The rows come from 4 hidden closed curves, with some noise, and rows from the same curve form a group. Each curve winds through 6 dimensions. The rows are also pushed far along 4 directions, which tell nothing about the answers.
Known rows, each followed by its group:
[  8  11  -8 -18   1   3  -4  15  10  -7   8   6  -5  -3   5  -7  -2  -2]
zis
[  1   9   4 -27  14  -3   1  12  28  -8  13   3  -7 -15   1  -5  -4   2]
pifif
[  6   2   3  12 -11   2  -3 -11   0   6  -1  -2   6   0   3   0  -1  -6]
pifif
[ -6 -21  -2  13  15  -6   3 -19  -7   4 -17   5  -8  -1 -24  -5 -10  13]
zis
[-20   8   9  -7 -19   2  11  -1  14 -11   7  -6   4   4  26  19   2   6]
pifif
[-15 -22  17  25  -9 -16  18 -17   0   2  -2  -2  -5   4 -25  -9 -23  13]
kamad
[ -5 -23   0  14   7 -11   3  -6 -15  14 -10   1  -2   0 -24  -3  -5   9]
zis
[ 5 -7 -3  3  1  3 -4  6  5 -2  2  0  0 -1  2 -6 -6 -5]
pifif
[-16  -3  33  31 -35 -15  31  -2   6  -4  15 -18   7   6 -23 -15 -18  -5]
kamad
[ 20 -20  -3   5  28 -12  -7  -1 -12  11  -3  14   3  -8 -23 -21  -9  -8]
biko
[ -2  10   7 -36  12 -13   6  14  21  -3  25  13  -7 -19  18  -5  -4   6]
kamad
[-12   9  16  -1 -13   5   2  -1  13  -9  12 -14   9   5  25  17   3  -3]
biko
[-8 -3 -8 -3 -5  0  1 -3 -1 -5 -4  6 -1  6 11  9 -4 11]
zis
[  7  14   2  -9  -4   9  -3   8  17  -6  11  -4  -2  -9  12  -9   1 -10]
biko
[ 14  17  -1 -18   0   1 -12   7   7   0   8   2   4  -2  17   8   8  -8]
kamad
[ -8 -13  -1 -11   7  -7  -5   2   7   3   7   7  -2  -5  20   9  -7  12]
biko
[  4   3 -19 -24  19   6 -17  -8   2  -3  -5  17   0  -5  36  19   8   8]
biko
[  7   9   4  -4   7   6  -8   7   0  -7   5   1  -3   3   7  -4   1 -12]
kamad
[-11   8  21  -5 -20  -8   3   3  14   2  19 -15   9   3  24  21  -1   3]
biko
[-12 -29   3  10  16 -18   5 -19 -12   6 -10  11   1   2  -9   9 -12  19]
biko
[ -1  -2   8   1   3   1  -2  11   6   0   9  -6   6  -2   0  -2   1 -10]
biko
[  1   0  12   7  -1  -5   6 -12   6   2   4  -3   1  -5  -4  -5  -5  -2]
pifif
[-11  -5  -1  -2  -2   1  -4  -1  -4   2  -2   1  -4   6  11  12   0   9]
kamad
[  5  24   7 -41  -2  -1  -3  14  38  -9  21   4   2 -14  27   8   2  -4]
pifif
[ 19   0 -19 -12  23   4 -13   0 -12   4 -12  18   1  -7  -5  -7   9  -7]
biko
[ -5  14  14 -11  -7   0  12  14  17 -15  16  -2  -7  -3  -3 -13  -6  -6]
kamad
[ 10  24  -3 -17   2  11  -4   4  13  -8   4  -1  -4  -7   7  -3  11  -8]
pifif
[-18 -12  -8   0  -6  -1  -4 -24  -7   7 -18   9  11   6  28  35   5  19]
pifif
[ -4 -19  -7  18  -1  -3   5  -8 -20   3 -12  10   4   5  -7  -5  -6   3]
kamad
[  1  18   2   7 -16  12   0  -5  -8  -2  -6  -5   3   8   2   4  12 -11]
kamad
[ 16 -11 -21 -14  25   0 -20  -1  -1   6  -9  15  -6  -6   0   0  -2   5]
zis
[  3   6  18 -13   2 -12   6  18  18   3  24  -4  -7 -14 -11 -17  -9  -3]
zis
[-14  19  12 -22 -14  -1   3   5  16 -10  14  -6   8   4  34  29   9   5]
biko
[-24 -31  12  14  -2 -19  12  -9   4   7  -4  -8  -6   6 -19  10 -19  25]
zis
[ -5 -25  11  25  16  -8  11 -11 -12   3  -3   2   1  -5 -24 -20 -13  -3]
pifif
[ 6 -6  5 11 -8 -4 -4  3  1  4  4 -8  3  4 -4 -1 -7 -5]
zis
[ -1  -7 -19 -19  19   0  -9   3 -11   7  -9  15  -4  -4  11  11  10  11]
zis
[-3 -5  5 -7 16 -6  3  5 -3  1  5  3  0 -6 -3 -3  1  1]
zis
[ 1 -3  0 -9 21  1 -8 -5  4  0  3  5  2 -8 14  4  1  0]
biko
[-16 -12  10 -26  23 -24   7  -5  12  -1  15  15  -5 -14  20  10 -10  25]
kamad
[-21 -23   1  -7   8 -16   0 -21  15  -1  -1   9  -4  -3  20  24 -18  33]
pifif
[ -2   5  -7 -12  -8   2  -7   0  15  -4   4   2   1   1  24  15  -2   6]
pifif
[ 30   7 -11  16  -6  13  -8   9 -16  11  -5   4   5  -3 -18 -30   7 -31]
biko
[ -7   0  15  12 -19  -5   8   3  -1   7   6 -14   2   5  -6   3  -1  -1]
zis
[  2   8   2  -1  -7   3   0   4   3 -13   4   1   5   7  10   1  -2  -7]
kamad
[  1  -8   1 -11  21  -7   1   5  -4  -2   7  14   1  -8   5  -6  -2   0]
kamad
[ 16  11 -12   9  -1  14 -13  -5 -27   6  -8   6   5   5  14  -1  16 -16]
kamad
[  2  -7  -4  16 -13   2  -2   1 -11   5 -10  -7   3  10 -14   1   0  -2]
zis
[-13   4  -4  -3 -15   3   5   1   0  -8  -2   0   1  11  12  14   1   8]
zis
[  2  -1  11   9 -11   1   9  13  19  -9   8  -8  -1  -1 -24 -20 -13 -12]
pifif
[  4  -5 -13  -9   1   1  -9   6  -8   4  -2  12   4   1  19   9   4   1]
biko
[  5   3   1  13 -16   8   0   7   3  -1   3  -8   2   3  -3 -10  -3 -13]
pifif

New rows, each followed by its group:
[-1 -7  3  6 -6 -3  2 -2  3  2  2  3  8 -1  7  0 -5 -5]
pifif
[ 15  13 -12 -14   3   3  -6   9  -6   5  -1   9  -3  -6  -4  -8  10  -6]
zis
[ -2 -10  -1   8  13  -1   1  -4 -14   3  -8   4   3   0  -7  -2   2   0]
zis
[ -4 -15  13   0  23 -13   3  -2  -3   7   8   4  -4  -9  -9  -7  -8   4]
kamad
[  1  -1  -5 -11  11  -8   0 -10  -1  -4  -2  14  -3   0   6   6  -5  12]
zis
[-10 -16  -2   3   2  -9   5   3   2   2  -3   0  -4   2 -14   0 -10  12]
zis
[  1 -14   0  12   3  -6   1  -7   0   4  -2   3  -6  -1 -12  -9 -14   6]
zis
[ -1  -6   4  23 -15   2   1  -9   0  -2  -5  -8  -1  10  -8  -4 -10  -1]
zis
[  9  -1 -18  20   1  18 -11 -17 -24   5 -20   9   7   2  12  -3  12 -13]
biko
[  6 -13 -19  -5  30   0  -5  -5 -16   2 -16  21  -5  -6 -11  -9   2   5]
zis
[  7  -1  -2 -10   5 -11   2   8  -4  -1   5  10   1  -1  -3  -3  -3   1]
zis
[  0   9  -7   2 -21   8  -3   5   2  -6  -3  -4   2  12  10   9   1  -1]
zis
[  6  15  10  -6  -1   3   0   5  14  -7  12  -5  -2  -5   1  -8  -1 -12]
zis
[-1  3  6  3 -6  0  6 12 -6  2  5 -4  3  2 -7 -5  4 -8]
zis
[  5  27  15 -35   5  -2   0  27  25  -4  31  -2  -8 -16  14 -10   4 -10]
kamad
[ -7  -9 -10   8   3   4   3  -8 -17  -2 -15   7   2   9  -3   6   3   4]
zis
[  1   6  16  14  -7   1   9   2  -6   1   7  -6   0   0 -12 -17  -2 -14]
kamad
[  7  -4 -17 -12  23   8 -11   4 -10   2  -7  16  -3  -9   9  -6   8  -2]
zis
[ -2  -6 -11  -7  -2  -2  -8 -15   8   2  -8  11   0  -2  18  16  -4  13]
pifif
[  2 -17  -9  20   9  -8   1 -23 -33  10 -23   9   6   9 -15   5   2   8]
zis
[  0  13  16   5  -5   1   8  -1   5  -8   8  -6  -5   1  -9 -12  -4  -8]
kamad
[-10  -6   6   7 -15  -5   2  -4  10  -5   1 -10   2  13   4  15 -11  11]
zis
[  9  -6  -2   2   1  -3  -3   5  -2   9   2   4  -4  -7  -9 -14  -3  -5]
biko
[ 8  1  0  4 -3 -1 -3  3  0 -5  1 -2  4  9 -7 -1 -5 -5]
zis
[ -2   0  -2   3   3   3  -7  -7 -19   6  -5   1   7   6  16  15  12  -2]
kamad
[ -5 -20 -19  25   4  12 -10 -23 -28  14 -32   4   0   8  -4  10   8   8]
zis
[ 11  -3   3  -7  15 -15   5   8  -5   1   6  11  -1  -5 -21 -16  -7  -1]
zis
[  6   1  -4  21  -9   9   2   4 -26   4 -11  -2   9   9 -12  -7  10 -16]
zis
[  3   4 -11 -24  13  -3 -11   3   4  -5   3  11   2   1  24  16   2   8]
zis
[ -8  13 -15 -20  -8   8  -8   6  -6  -1  -6   3   4   8  34  31  18   8]
zis
[ 21  -3 -15  14   7   2  -9  -8 -29   8 -20   9   7   6 -18  -7   8 -11]
zis
[-15   2   2   2 -10   5   3   0   0  -6   1  -4   2   7  18  12   4   3]
zis
[ -9 -14  -3  -9  16  -7  -2  -7   1  -5  -1   9  -1   1  17  12  -7  15]
zis
[ -4  -5  -4  24 -23   2   1 -20 -21   6 -12   1  10  14  14  13   2   1]
biko
[ 21  15 -15 -16   9  10 -14   5   2   1  -6   7  -5  -6  -3  -7   9  -9]
zis
[  0  -6   4   1   3 -12   1  -5  -3   4  -2   0   0   4 -10   5  -5   7]
zis
[ -2  -5  -7   7 -12   3  -2   0  -1  -2  -6  -2  -1  10  -2   4  -5   3]
zis
[ -7 -22  14  10  15 -17   5  -7  -2   5   7   4  -6  -3  -8  -6 -17  10]
kamad
[  1  -2   9 -16  24 -15   8   3   5   2   8   9  -8 -16 -16 -15  -6   5]
zis
[  0  16  -7 -31   9   9  -8  13   9  -6  10   6  -3  -8  31   9  13  -2]
zis
[  3   1 -11 -16   3   3 -14   3  12  -2  -1   2  -3   2  17  14  -1   8]
zis
[  6   4  14  15 -12  -8   7  -5  -2  -5   7  -5   6   8  -9  -6  -9  -6]
zis
[ -1 -33 -18  22  10 -11  -5 -23 -37  17 -26  17   3  11  -8   6  -6  17]
zis
[  9   0  -3  -4   0   8  -6  17   3   4   4   1   6  -5   0  -7   5 -15]
pifif
[-13 -10 -18 -22  12  -1  -7  -7   2   4 -11  20   0  -7  27  21   5  18]
pifif
[ 4  1  4  9 -9  0 -2 -3 -9 11 -2 -6  2  2 -5  1  4 -3]
zis
[ 16  -2 -18 -12  27   2 -13   4 -25  12  -8  18   3  -8   4  -5  15  -7]
zis
[-14 -22   8  12  11 -19  16 -19  -4  -3  -6   9  -6   3 -20  -5 -19  20]
zis
[-23  -3   4 -28   3 -12   2   5   6   6   8   2  -1  -2  30  32   6  25]
zis
[  4   5   5  -3 -13 -10   1   0   8   2   6  -4  -1   4  -2   5  -8   6]
zis
[  4  -1  -9  -9  18   6 -10   0  -6   2  -7   5  -1  -4   5   4   9  -1]
zis
[  7  -1  -6   8  -4   3  -4 -11   1  -4  -7   6   4   4   5   1  -5  -3]
pifif
[ 10 -10   6  14  -2 -14   1  -3  -1   6   2  -2  -1   2 -21 -11 -15   0]
zis
[ -1  16   1 -19  -3   9  -7  21   8  -7  13  -2  -3   1  20   3   8  -8]
kamad
[ -1 -14  -1  13   6 -11   3 -17 -20   7 -14   5   4   7 -13   5  -1   9]
zis
[  0  14  -4 -24   0   5  -1  20   7  -6   8   3   0  -1  11   4   9  -3]
zis
[ 11  24   2 -15  -9   2  -1   8  17  -9  10  -3  -2   1   3  -1   1  -6]
zis
[ 11  27   9 -42  14   1  -1  24  32  -6  25   3  -3 -25   8 -12   8 -13]
pifif
[  8  10  15   8 -20   0  10  19  23 -11  18 -13  -5   1 -22 -26 -17 -17]
zis
[ 0  1  3 -9  1 -4  0 11 -3  8  6 -1  0 -4 -1  0  6  0]
zis
[ -2   4   7 -29  13  -4   4  23  29   3  17   0 -12 -22  -8 -13  -2   2]
pifif
[  9   5   3   9 -13  -4   4   2   0   3  -1  -4  -1   3 -21 -11  -5  -5]
zis
[  4  -6   5  -4  10 -11  -1  -3   4   3   8   9  -7  -7  -1 -10 -11   4]
kamad
